The same things were measured in two ways. Each way mixes the same 9 hidden numbers, adds some noise and spreads widely along 6 directions of its own, which tell nothing about the thing.
Some things both ways: the first way, then the second way.
[-1.33 -0.68 -0.43  1.21  4.50 -2.56  2.79  1.83 -1.06 -0.31 -3.84 -0.44
  1.79 -0.83  0.83 -0.56  0.50 -0.98]
[-0.79 -2.30 -0.67 -1.48  1.02 -1.45  2.34 -2.02  0.65 -0.60 -1.80  2.31
 -2.37 -0.42 -0.83 -2.56 -0.14  1.29 -2.25  0.21 -0.63 -0.45 -2.67  1.15
 -0.32]

[-0.89 -0.56  1.01 -0.81  0.91  0.26  0.18 -0.23  0.56  2.02  0.58  2.82
  0.68  0.76 -0.12  0.48  1.88 -0.64]
[-0.41 -0.67  0.98  1.76 -0.89 -1.78 -0.33 -1.94  0.69  1.12 -0.85  0.37
  0.72 -0.54  0.05 -0.05  0.46 -1.75  1.28 -0.88 -0.60 -0.06  0.49  0.59
 -0.95]

[-1.47 -1.90 -0.26  1.05 -0.21 -1.37  0.91 -1.17 -0.62 -1.46  1.56 -2.96
 -0.36  0.64  1.10  0.48 -3.02  0.06]
[ 0.72 -1.40  1.10  1.00  1.69 -0.35  1.42 -0.44 -1.34 -0.72 -1.38 -0.69
 -2.80 -1.48 -0.39 -0.43  1.02  1.00 -0.64  0.06 -1.47 -0.83  1.64  0.10
  0.59]

[-0.96 -2.32  2.43 -0.57  0.75 -1.58  2.88  0.36  0.24  2.26  1.12  3.40
  0.90 -1.66  1.44  1.39 -0.15 -1.18]
[-1.76 -2.16 -0.18  0.64 -1.58 -3.72  1.03 -1.63  1.82  0.61 -1.24  2.31
 -0.32 -0.18 -1.49 -0.33  1.06 -1.95 -1.10 -1.19  0.17 -1.09 -1.31  2.31
 -0.23]

[ 0.91  2.55 -0.65 -0.71  0.56  2.01 -0.53  1.38  2.09 -0.30 -1.01  1.79
  0.39  1.59  0.80  1.36 -0.03 -1.09]
[ 0.63 -0.14  0.28 -0.87  1.26  3.51 -1.50 -0.09  0.09 -0.23 -0.41 -2.16
 -1.87  2.79 -0.06 -1.14  0.75  0.16  0.17 -0.01  0.98 -0.55  1.13 -2.07
  2.18]

[ 2.72  2.02  2.22 -1.10 -0.41  0.53 -0.67 -0.91  1.75  3.69  1.23  2.99
 -2.00 -1.08 -1.78  1.98  0.61 -0.99]
[ 0.75  1.08 -0.42  3.42  0.29  0.40 -1.84 -3.01 -2.49  1.80 -1.73 -1.35
  0.97 -1.06  0.65 -0.68 -0.94 -0.75  2.88  1.58 -0.92  0.37  1.12 -2.09
 -3.09]

[ 0.13  2.43 -0.14  0.25  0.88  1.80 -1.99  1.06 -1.36  0.50 -0.18  0.68
 -1.13 -1.05 -2.67 -0.89  0.92 -1.51]
[ 0.46 -0.27  0.61 -2.60  1.02  1.52 -1.77  2.99 -0.37  0.54  2.56  0.80
  0.20  2.95  4.27  0.40  0.28 -0.60 -1.56 -0.60 -0.95  1.54  0.91 -1.18
  1.47]

[ 1.86  2.54 -1.86 -0.38  0.47  2.26 -2.21  1.91  0.55 -0.04 -2.63 -0.35
 -0.47 -1.34  0.25 -0.03  1.26 -0.93]
[-0.32 -0.71 -0.78 -1.97  0.79  1.90 -1.15 -0.30 -0.37 -0.05 -0.15  0.98
  0.55  1.59  0.77 -1.60  0.53 -0.15 -0.66 -0.01  1.78  0.04 -1.50 -0.97
  1.59]

[-1.30  0.06  1.43 -1.25 -0.75  1.71  0.23  2.01  1.83 -2.24 -0.24  1.81
  1.29 -0.56  0.51  0.16 -1.29 -1.90]
[-0.73 -1.36  1.14 -1.67 -0.05 -2.47  0.58 -0.17  4.13 -0.13 -0.35  1.54
 -2.96 -0.16 -0.01 -0.57 -0.51 -1.26 -0.51 -1.56 -0.64  0.58 -1.61  1.82
 -0.55]

[-0.36 -5.77 -0.54 -1.08 -0.97 -0.14 -2.53 -0.17 -0.96 -1.20  0.04 -1.18
  2.19  3.02 -1.21 -1.40 -0.50  0.65]
[ 0.08 -1.08 -0.48  1.57  0.69 -1.82  0.21 -1.92 -0.85  1.53 -1.03  0.23
  2.91  0.68 -0.96 -0.57  0.59 -0.24  2.52  1.39  1.69 -0.61  0.64 -0.60
  0.98]

[ 5.04 -2.82 -2.59  1.24 -2.81  2.19 -1.51  0.19 -0.59 -0.89 -1.09 -0.94
  0.22  0.31  0.42  3.29 -3.01  0.54]
[ 1.70 -0.30  1.91  0.93  3.25 -1.45  0.54 -0.45 -0.65 -0.41 -0.94 -2.47
  0.78 -1.26 -1.50 -0.04  0.07 -0.21  2.70  0.27  2.24 -0.15  1.11 -1.04
  1.64]

[ 2.09 -0.94  0.52  0.47 -3.60  1.03 -1.82 -1.61  1.45 -0.61  1.81 -0.95
 -1.75 -2.12  0.66  1.78 -0.27  0.36]
[-0.46 -0.20  1.22  1.20 -1.38 -1.85 -0.70 -0.91  1.63 -0.44 -1.13  0.58
  0.48 -1.09  0.60 -1.45  0.16 -2.06  0.34 -1.14  1.74 -0.07 -1.69  0.68
 -0.51]

[ 1.10  2.20  0.68 -0.14 -0.45  3.00 -0.13  2.33  0.03  0.34 -0.52  1.68
  0.23 -2.12 -0.28 -0.60  0.66 -1.78]
[ 0.36 -1.02  1.71 -0.68  0.01 -0.03 -0.02  2.76 -0.23  0.49  2.52  0.20
  2.05  1.63  2.47  2.10  2.19 -0.64 -0.32 -1.48 -0.82  0.70  2.68  0.73
  2.16]

[-1.36 -2.99  0.45 -0.52 -2.38 -1.71  2.51  0.09  1.56 -0.57  1.19  0.93
  0.55  0.25  1.67  1.16 -3.33  0.15]
[-1.26 -1.19 -0.49 -0.60 -0.74  1.03 -0.55 -3.04  2.52  0.30 -1.93  0.59
 -0.61  1.69 -2.96 -2.21  0.69 -1.30  0.72 -0.28  1.95 -2.21 -1.32 -0.70
  0.32]

[-4.25 -2.76  0.94  1.45  1.67 -3.79 -0.24 -1.86 -1.13 -1.00  1.30  0.63
  1.66  2.62  0.45 -1.63  2.79 -0.69]
[-0.26 -0.56  0.70  0.97  0.20 -1.68  0.80 -0.54 -0.08 -0.68 -1.09 -0.02
 -1.81  0.33  1.12 -1.27  0.07  0.68 -1.29 -0.52 -0.36  1.18 -1.28  1.03
  0.53]

[-0.30  0.60 -0.16 -0.75  0.62  0.51 -1.85  2.10 -1.06  0.63  0.32  2.05
 -0.34 -1.19 -0.91 -0.55  0.14 -1.56]
[ 0.29 -1.59 -3.57  0.86  0.68  0.76 -0.40 -1.45 -2.16  2.31 -0.59 -0.11
 -0.16 -0.76 -0.24 -0.29  0.40  2.23  0.98  1.70 -0.14  0.30  0.13 -1.43
 -1.46]

[-2.32  0.01 -0.12  1.63  1.23 -2.29  1.80 -1.04 -2.16  0.49 -0.43  1.09
  0.34  0.51 -1.06 -1.17  1.77  1.42]
[ 0.91 -1.11 -0.17 -0.53 -0.41 -0.55  0.48  1.63  0.40 -0.75 -0.17  0.21
 -1.95 -2.43  2.93 -0.79 -0.02 -0.57 -2.08  0.08 -0.20  0.57 -0.55  2.16
 -0.91]

[ 2.73  2.26  2.27  0.20  1.54  0.77  2.94  1.88  2.52  1.40 -1.87  1.26
  0.22 -2.28  0.83  1.27  0.22 -2.42]
[-0.70 -1.18  1.82 -0.29 -0.41 -1.70  1.35  0.78  0.86 -1.27 -0.25  0.84
 -0.75  1.82  0.77 -0.48  1.46 -0.76 -2.25 -1.29 -0.02 -0.23  0.04  2.15
  2.61]

[-1.86 -0.14 -0.59  1.53 -0.50 -1.19  2.60  0.33 -1.65 -0.10  0.51  0.92
 -0.25 -1.54  0.20  0.09 -1.54 -0.60]
[ 0.97 -0.19  3.61  0.82  3.00  0.24  0.83 -1.48 -1.74  0.07 -0.14 -0.27
  0.62 -1.89 -0.45  0.90  0.51  0.12  2.32 -0.96 -3.16 -0.46  2.86 -1.97
 -0.97]

[ 0.51 -1.71  1.50  2.52 -1.15 -0.97  2.62 -2.15 -0.65  0.11  1.08  0.64
 -0.30  0.75 -1.55  1.28 -0.23  1.06]
[-0.43 -0.96  0.57 -2.31  0.34  1.73 -1.18  0.94 -0.38 -1.64 -0.31  1.25
 -1.52  1.42  2.42 -2.28  1.08 -0.89 -3.64 -1.17  1.66 -0.02 -1.87  0.07
  3.17]

[ 0.09  0.41  0.75  0.64 -2.16 -0.19 -0.09  0.61 -0.76 -0.32  1.23  2.85
 -0.56 -1.28 -1.40  0.03 -0.39  0.45]
[ 1.20  0.03 -0.33 -0.28 -1.02  0.27 -1.13  3.01  1.99  0.54  1.91 -1.78
  0.29  1.08  2.15 -0.31 -0.03 -0.87 -0.03  0.21  1.39 -0.06  0.76 -1.14
 -1.07]

[ 1.70 -2.34  0.83 -0.34 -0.09  1.71 -3.05 -0.97 -0.24  0.55  1.97  0.02
 -0.03  3.27 -2.65  1.15 -0.97 -0.09]
[-0.06  0.01  1.61 -0.23 -0.39 -1.78 -0.13 -0.16  2.79  0.44  0.38  0.08
 -0.56  1.37  1.85 -0.50 -0.90 -1.29  0.42 -0.87 -1.14  1.25 -0.38  0.72
 -0.89]

[-0.06  1.45  0.64  1.39 -0.45 -0.49  2.61 -0.45 -0.23  1.09  0.76  0.00
 -1.81 -1.95 -0.72  0.31 -0.81 -0.18]
[-0.87 -1.12 -1.23 -0.18 -1.82  2.02 -1.93 -0.66 -0.10  0.59 -0.58  1.76
 -0.42  0.03  1.22 -1.26  1.42 -0.79 -0.69 -0.33  0.46 -0.77 -0.47 -0.35
 -0.06]

[ 1.81  0.11  2.68  2.09  1.36  3.36  1.58 -1.17  1.30 -1.29  0.02 -0.52
  1.78  2.60  0.23  2.28  0.61  0.32]
[-1.48 -1.00 -1.70  1.24 -1.93  3.12 -2.47 -2.54 -0.92  0.13 -2.16  1.16
 -3.38 -0.99  1.07 -2.17  1.54  1.22 -1.10 -1.48 -0.23  0.80 -2.00 -0.57
 -0.04]

[ 4.65 -2.64  0.55  0.10 -2.48  2.28  1.50 -0.19  0.56 -0.95 -0.97  0.11
  1.65 -0.10  1.14  3.61 -3.69  2.26]
[ 1.03  0.74  5.36 -0.17  3.10  0.40  1.23 -0.55 -1.26 -1.67  0.23 -0.74
  3.18  0.36 -1.32 -0.13  0.69 -1.99  1.44 -0.95 -0.50 -2.27  2.54 -2.55
  0.55]

[ 0.68  1.32  0.62  0.88 -0.65 -0.87  3.25  0.00  1.00 -0.93 -1.69 -0.87
  0.33 -1.72  1.18 -0.06 -0.65 -0.74]
[-0.33  0.44  0.76 -0.32  0.39  1.13 -0.41 -1.18 -0.37 -0.84 -1.17  1.15
 -1.04 -0.95  1.30 -0.92 -0.30 -0.29  0.26 -0.39 -0.92  1.21 -1.07  1.06
 -0.84]

[-3.44  2.30 -1.47 -1.95 -0.72 -0.89 -2.80  0.30 -0.26 -0.29  0.65  0.98
 -1.03 -1.44  0.68 -2.62  1.57 -0.80]
[ 0.61  0.15  1.48 -0.96  1.38  1.33 -0.24 -0.25 -0.96  0.26  0.56  0.33
  1.34  0.41  1.36  0.13 -0.12 -1.03  0.66  0.14 -1.74 -0.03  1.32 -1.00
 -1.06]

Other things, the second way, with their names:
z736: [-0.27 -0.41  0.70  0.23  0.17  1.31 -1.47  0.00 -1.99 -0.75 -0.87  1.75
 -0.56 -1.59  1.58 -1.72  1.27 -0.12 -0.86 -0.65  0.52 -0.36 -0.63 -1.62
  0.58]
z16: [ 0.34 -0.12  1.21  0.98  0.32  0.19  0.19 -0.39 -0.31  1.32  1.14 -0.71
  3.29  1.67 -0.47  0.71  0.96 -0.27  2.31  0.05 -0.80 -0.94  2.57 -2.03
 -0.77]
z211: [ 2.36 -0.31  1.68  1.13 -0.06  1.39 -1.28  2.32  0.08 -0.03  0.66 -4.10
  1.00  2.08  1.79 -0.29  1.58 -2.06  0.39  0.74  2.31 -2.00  4.15 -1.44
  2.75]
z227: [ 0.24  0.29  0.27  0.05 -0.59  1.67 -1.04 -0.72  2.34 -0.57 -1.10 -0.86
 -4.12 -0.26  1.06 -2.14 -0.76  0.58  0.15 -0.48 -0.60  0.74 -1.32 -0.62
 -1.76]
z155: [-0.91 -1.18  1.43  2.63 -0.51 -0.34 -1.43 -3.50 -1.54  1.43 -1.73  2.39
  1.26 -2.71 -1.90 -0.71  1.79 -2.02  2.03 -0.95 -1.11 -3.11  1.68 -3.20
 -1.97]
z964: [ 0.44 -0.63 -0.98 -0.96 -0.29 -0.94  1.09 -0.13  1.22 -0.75 -1.31  0.05
 -2.07  0.22  1.42 -2.15 -1.24 -0.63 -1.99  1.54  0.22 -0.01 -1.60  2.38
 -1.00]
z280: [ 2.38  0.57  2.01 -3.07  2.66  5.64 -0.97  0.37 -0.86 -1.49  0.17 -2.03
 -2.16 -0.59  4.25 -1.16 -1.08 -0.49 -1.37 -0.30 -2.31  1.18  0.94 -0.52
 -0.40]
z334: [ 0.29 -0.63 -3.05 -1.55 -0.66  0.47 -0.24  2.61 -0.26 -0.56  0.13 -0.19
 -1.72  2.40  2.69 -1.50 -0.19  0.46 -3.20  1.93  2.02  0.88 -1.47  1.91
  1.30]
z442: [-1.37 -0.46 -3.79  1.62 -1.48  0.36 -1.89 -2.84 -0.36  1.69 -2.27  1.07
 -1.96 -1.21 -0.65 -0.97 -0.10  0.76  1.50  0.72  0.58  1.36 -2.27  0.41
 -2.03]
z467: [-0.79 -1.26  2.17 -0.64 -0.48  0.84  2.04 -3.35  2.41 -0.34 -0.70  1.30
  2.37  1.71 -1.58 -2.86  0.80  0.16  0.74 -0.77 -0.33 -2.16 -0.93 -1.10
 -0.57]
z524: [-0.84 -0.54  4.49 -1.25  3.33 -2.96  1.65 -1.12  0.31 -0.80  0.18  2.36
  2.67  2.46 -3.43 -1.27  0.49 -1.46  0.64 -1.27  0.28 -2.90  0.16 -3.90
  1.34]
z472: [-0.02 -2.06 -2.15 -0.26  0.66  0.63 -1.10 -0.98 -2.19  1.67 -0.49  1.25
  0.98 -0.77  0.69 -0.14  1.25  0.36  0.10  0.30  0.84  0.26 -0.27 -0.55
  0.80]
z914: [ 0.66  0.52  0.44 -1.21  0.03  2.96 -1.89 -0.31  0.55  0.06  0.07 -1.17
  2.44  4.53  0.92 -2.83 -0.04 -2.06  0.25  1.56  2.73 -2.06  0.50 -2.93
  1.34]
z316: [-0.04 -1.42  0.49  0.66 -1.06 -0.23 -1.03 -0.43  1.45  0.25 -0.72  0.59
 -3.33 -1.16  2.20 -2.08  0.30  0.24 -1.37 -1.35 -1.02  0.13 -0.88 -1.04
 -0.88]
z691: [ 0.86 -1.14 -2.28  1.65 -1.84 -1.37 -1.76  1.71  0.58  0.55 -0.82 -2.10
 -0.88  1.38  1.89 -1.62  0.88 -1.30 -1.25  1.56  4.26 -0.54 -0.04  0.67
  2.29]
z187: [ 2.33  0.74 -0.13  1.55 -0.31  1.42 -2.30  1.75 -0.35  1.93  1.35 -2.73
  1.28 -0.70  2.60  0.90 -0.31 -1.69  2.66  1.53 -0.39 -0.44  3.72 -2.20
 -2.71]
z235: [ 1.28  0.80  0.11  0.42  1.19  2.37 -0.60  0.46 -0.96  0.18  0.57 -2.47
 -0.28  0.42  1.65  0.25 -0.28  1.22  1.23  0.29 -0.83  1.67  1.11 -0.88
 -0.81]
z960: [-0.43 -1.11  1.05  0.24 -0.22  1.23 -0.35 -0.45 -1.19  1.06  0.84  1.77
  1.51  0.96  1.61 -0.15  1.63  0.55  0.18 -0.73 -2.31 -0.32  1.63 -1.78
 -0.06]
z294: [-1.00 -0.85 -0.05  0.34 -1.67 -0.22 -0.02 -0.93  1.39 -0.40 -1.09  1.28
 -1.35  1.55  0.30 -2.53  0.66 -0.14 -1.32 -0.20  0.33 -0.95 -1.23 -0.05
  0.04]
z357: [-0.39 -0.22  0.51  1.80 -0.17 -0.83 -0.92 -0.91 -0.34  0.13 -0.78 -0.11
  1.29  0.19 -1.36 -1.60  1.03 -0.63  0.81 -0.58  2.22 -1.51 -0.44 -2.69
  0.05]
z904: [-0.54 -1.27  0.03  0.41 -1.81 -0.65 -0.90 -1.56  2.13 -0.51 -2.43  1.21
 -2.50 -1.03  0.38 -2.85  0.32 -2.23 -1.05  0.00  1.47 -1.66 -1.44  0.93
 -0.11]
z8: [ 0.79  0.74  2.75 -0.44  0.08 -0.87  0.45  0.12  3.31 -0.81  0.18 -0.94
 -1.05 -0.64  1.62 -1.06 -1.54 -1.28  0.53 -1.17 -1.04  0.97 -0.77  0.42
 -2.60]
z394: [ 0.38 -1.00 -1.74 -1.87 -1.15  1.78 -0.64  1.36  1.83 -0.06 -0.18 -0.41
 -3.35  1.31  2.91 -0.73 -0.11 -0.81 -2.04  0.92 -0.23  0.74  0.04  2.87
  0.44]
z664: [ 0.64  0.61  0.59 -0.03 -0.10  0.72 -0.59  0.89  0.52 -0.21  0.57 -0.52
  1.29  1.21  0.97 -1.62 -0.11 -0.40  0.72  0.85  1.31 -0.79  0.08 -2.18
 -0.84]
z686: [ 0.08  0.04 -1.28  2.67 -1.72  1.42 -0.51 -3.65  0.45  0.32 -3.17 -0.83
 -1.35 -0.41 -1.05 -3.37 -0.17  0.16  1.71  2.29  0.56 -1.88 -0.13 -0.90
 -2.20]
z283: [-0.61 -1.61 -3.40 -0.95 -0.65 -1.95  0.35  0.83  0.80  1.24  0.39  0.62
  0.06  1.00  0.25  0.26 -0.05  0.00 -1.43  0.42  1.40  1.18 -2.05  2.09
 -0.49]
z921: [ 0.11  0.66  0.73  0.01  0.64  0.53 -0.28  0.68  0.07 -0.82  0.04 -0.64
  0.17  1.27  0.26 -0.72  0.21  0.13  0.69 -0.07  1.08  0.49 -0.24 -0.59
  0.62]
z191: [ 0.57 -0.50 -0.88 -1.71 -0.22  1.95 -1.64  1.92  1.14 -0.91 -0.40 -0.08
 -3.24 -0.46  3.32 -1.37  0.23  0.15 -1.18  0.04  1.56  1.61 -1.29  1.54
  1.70]
z362: [-0.71 -0.45 -1.08  2.06 -2.04  1.54 -1.49 -2.81 -0.82 -0.09 -3.31  0.38
 -1.70 -1.13  0.10 -1.40  1.00 -1.78  0.43  1.04  0.44 -0.91  0.34  2.09
  0.06]
z53: [ 0.67 -2.23  0.17 -1.39  2.81 -2.57  1.10  0.12 -1.13 -0.26 -1.27  1.01
 -3.19 -1.95  1.15 -0.08 -0.24 -0.45 -2.09  0.09 -0.92  0.71 -0.28  2.33
  1.34]
z162: [ 0.59 -2.20 -0.40 -1.96  0.30  0.27  1.18  0.91  2.15 -1.37 -1.19  0.72
 -4.12 -3.79 -0.96 -1.45  0.52 -0.27 -1.38  0.06  0.68 -2.11 -0.78  1.18
 -1.15]
z245: [-0.97 -0.44 -0.28 -3.24  1.85 -0.06  0.53 -0.74  0.35 -0.79 -0.47  2.71
 -2.30 -1.08  1.30 -0.30 -1.27  0.11 -1.50 -1.15 -1.63  2.80 -3.31  2.48
 -1.02]
z29: [-0.62 -0.65 -2.76  0.14 -2.53  2.45 -2.88  0.28  1.21  2.06  0.24  0.75
 -1.55  0.56  1.45  0.11  0.92 -0.32  1.09  0.55 -0.33  0.04  0.90 -0.36
 -1.43]
z495: [ 0.47 -0.71  2.54  0.39  1.41 -1.01  3.52 -0.57  0.38 -0.05  0.37  0.15
  0.36 -0.42 -1.63  0.88  0.51  1.17  1.67  0.48 -3.88 -1.45  3.18  0.13
 -2.18]
z229: [ 1.02  0.28  1.35 -2.77  1.96  1.37  1.89  0.85  0.43 -1.65  0.38 -1.29
 -1.13  2.61  1.35 -0.82 -1.12 -0.52 -2.30  0.63 -1.61  0.15  0.30  1.45
 -0.15]
z54: [ 0.81  1.07  3.28 -0.94  1.57 -0.12  1.10  1.47 -0.13 -2.77 -0.47 -0.47
 -0.83 -1.68  0.32  0.42 -0.06 -2.65 -0.40 -0.47 -0.30 -0.58  1.14  2.05
 -0.06]
z658: [-0.55  0.39  1.72  0.76 -0.95  0.60  0.32 -0.45 -0.19 -0.12  0.47  1.01
  3.76  3.34 -0.89 -1.67  1.31 -1.06  0.78  0.79  0.30 -3.13  1.69 -2.82
 -0.30]

Some of these things the first way, each followed by its name:
[ 0.22  3.53  1.04 -1.33  0.72 -1.34 -1.08  1.45  1.62  0.69 -0.99  1.51
 -0.47 -2.00 -0.32 -1.95  1.70 -2.37] : z334
[-0.26 -0.66  1.27  1.19  3.36 -1.15  1.91 -0.44 -0.18  0.10 -1.26 -0.58
  1.21  2.14 -0.33  0.40  0.35 -0.17] : z294
[ 0.14  0.00 -0.65 -0.38  0.00  0.30  1.21 -0.14 -1.25  0.53 -1.41  0.23
 -0.18 -0.67 -0.60  0.47 -1.11  1.61] : z187
[ 1.38  2.59 -1.84  0.20  0.95  0.84 -2.22  0.89 -1.68  1.32 -0.65  1.42
 -0.50 -0.76 -0.16  0.86  0.61 -1.72] : z245
[-1.88 -1.66 -1.54  0.63  1.78 -3.26 -1.76 -2.28 -1.14  2.07  0.72  0.29
 -0.41  2.90 -0.81 -0.35  3.04  0.50] : z691
[ 1.63  1.20 -3.85  1.35 -0.80  1.93 -3.17 -0.98 -0.55 -2.99 -1.46 -6.55
 -1.27  1.47 -0.04 -0.73 -1.35  0.89] : z191
[ 0.80 -0.02 -1.47 -0.30 -2.05 -1.24  1.44 -2.03 -0.34 -0.69 -0.09 -1.17
  0.47  0.12  3.06  1.32 -2.66  2.04] : z54
[-1.78  2.99 -0.18  0.20  0.11  0.27 -0.89  0.15  1.53 -2.60 -0.19 -0.75
 -0.33  0.66  0.96 -0.41  0.64 -1.11] : z227
[-2.39  0.91  1.33  0.69  1.14 -2.29  2.62  0.06 -0.30  1.57  0.32  4.58
  0.69  0.47 -0.17 -0.42  1.83 -2.08] : z442
[ 3.30 -0.98 -1.93 -0.71  1.76  0.14 -0.43 -0.12  0.67  1.13 -3.69 -2.19
  0.19  1.95 -0.40  1.33 -0.73  2.05] : z914
[ 0.60 -1.67 -0.54  0.94 -1.41 -0.37 -0.67 -0.72 -0.46 -1.30  0.36 -0.85
 -0.01  0.62  0.13  0.96 -0.97  1.43] : z8
[-0.05  0.16 -0.95  0.73 -0.75 -0.92 -0.46  0.40 -0.44 -1.11 -0.02  0.16
  0.50 -0.13  1.19 -0.62  0.07 -0.51] : z235
[-1.21  0.76 -1.01 -1.73  1.72 -3.29  0.17  0.92  0.34  0.99 -1.18  0.83
  0.20  0.00  2.07 -0.86  0.08 -0.20] : z229
[-0.56  0.70  1.67  0.59  1.99  1.80  0.89  1.37 -0.65 -0.57 -1.07 -0.16
  0.94 -0.55 -1.49 -1.32  0.45 -0.86] : z960
[-1.68  1.98 -0.53 -1.22  2.18 -2.31  2.67 -2.16  1.95  2.07 -1.17 -1.30
  0.03  2.04  2.03 -0.35  1.01  0.08] : z362
[-4.90  2.39 -2.40 -1.56  3.52 -1.82 -1.45  2.21 -2.21 -0.42 -1.06  0.70
  1.24  1.84  0.59 -3.70  0.59 -1.11] : z495
[ 0.39  1.20 -0.91  0.32 -0.43 -0.48 -1.69  0.34 -0.54 -1.18 -1.05 -0.31
 -0.33 -0.42 -0.34 -0.62  0.49  0.22] : z664
[-2.32 -0.27  0.57 -1.67  0.80  0.04  0.57  1.45  0.97 -1.15 -1.43 -0.10
  0.85 -2.70  1.39 -1.13 -0.22 -2.16] : z53
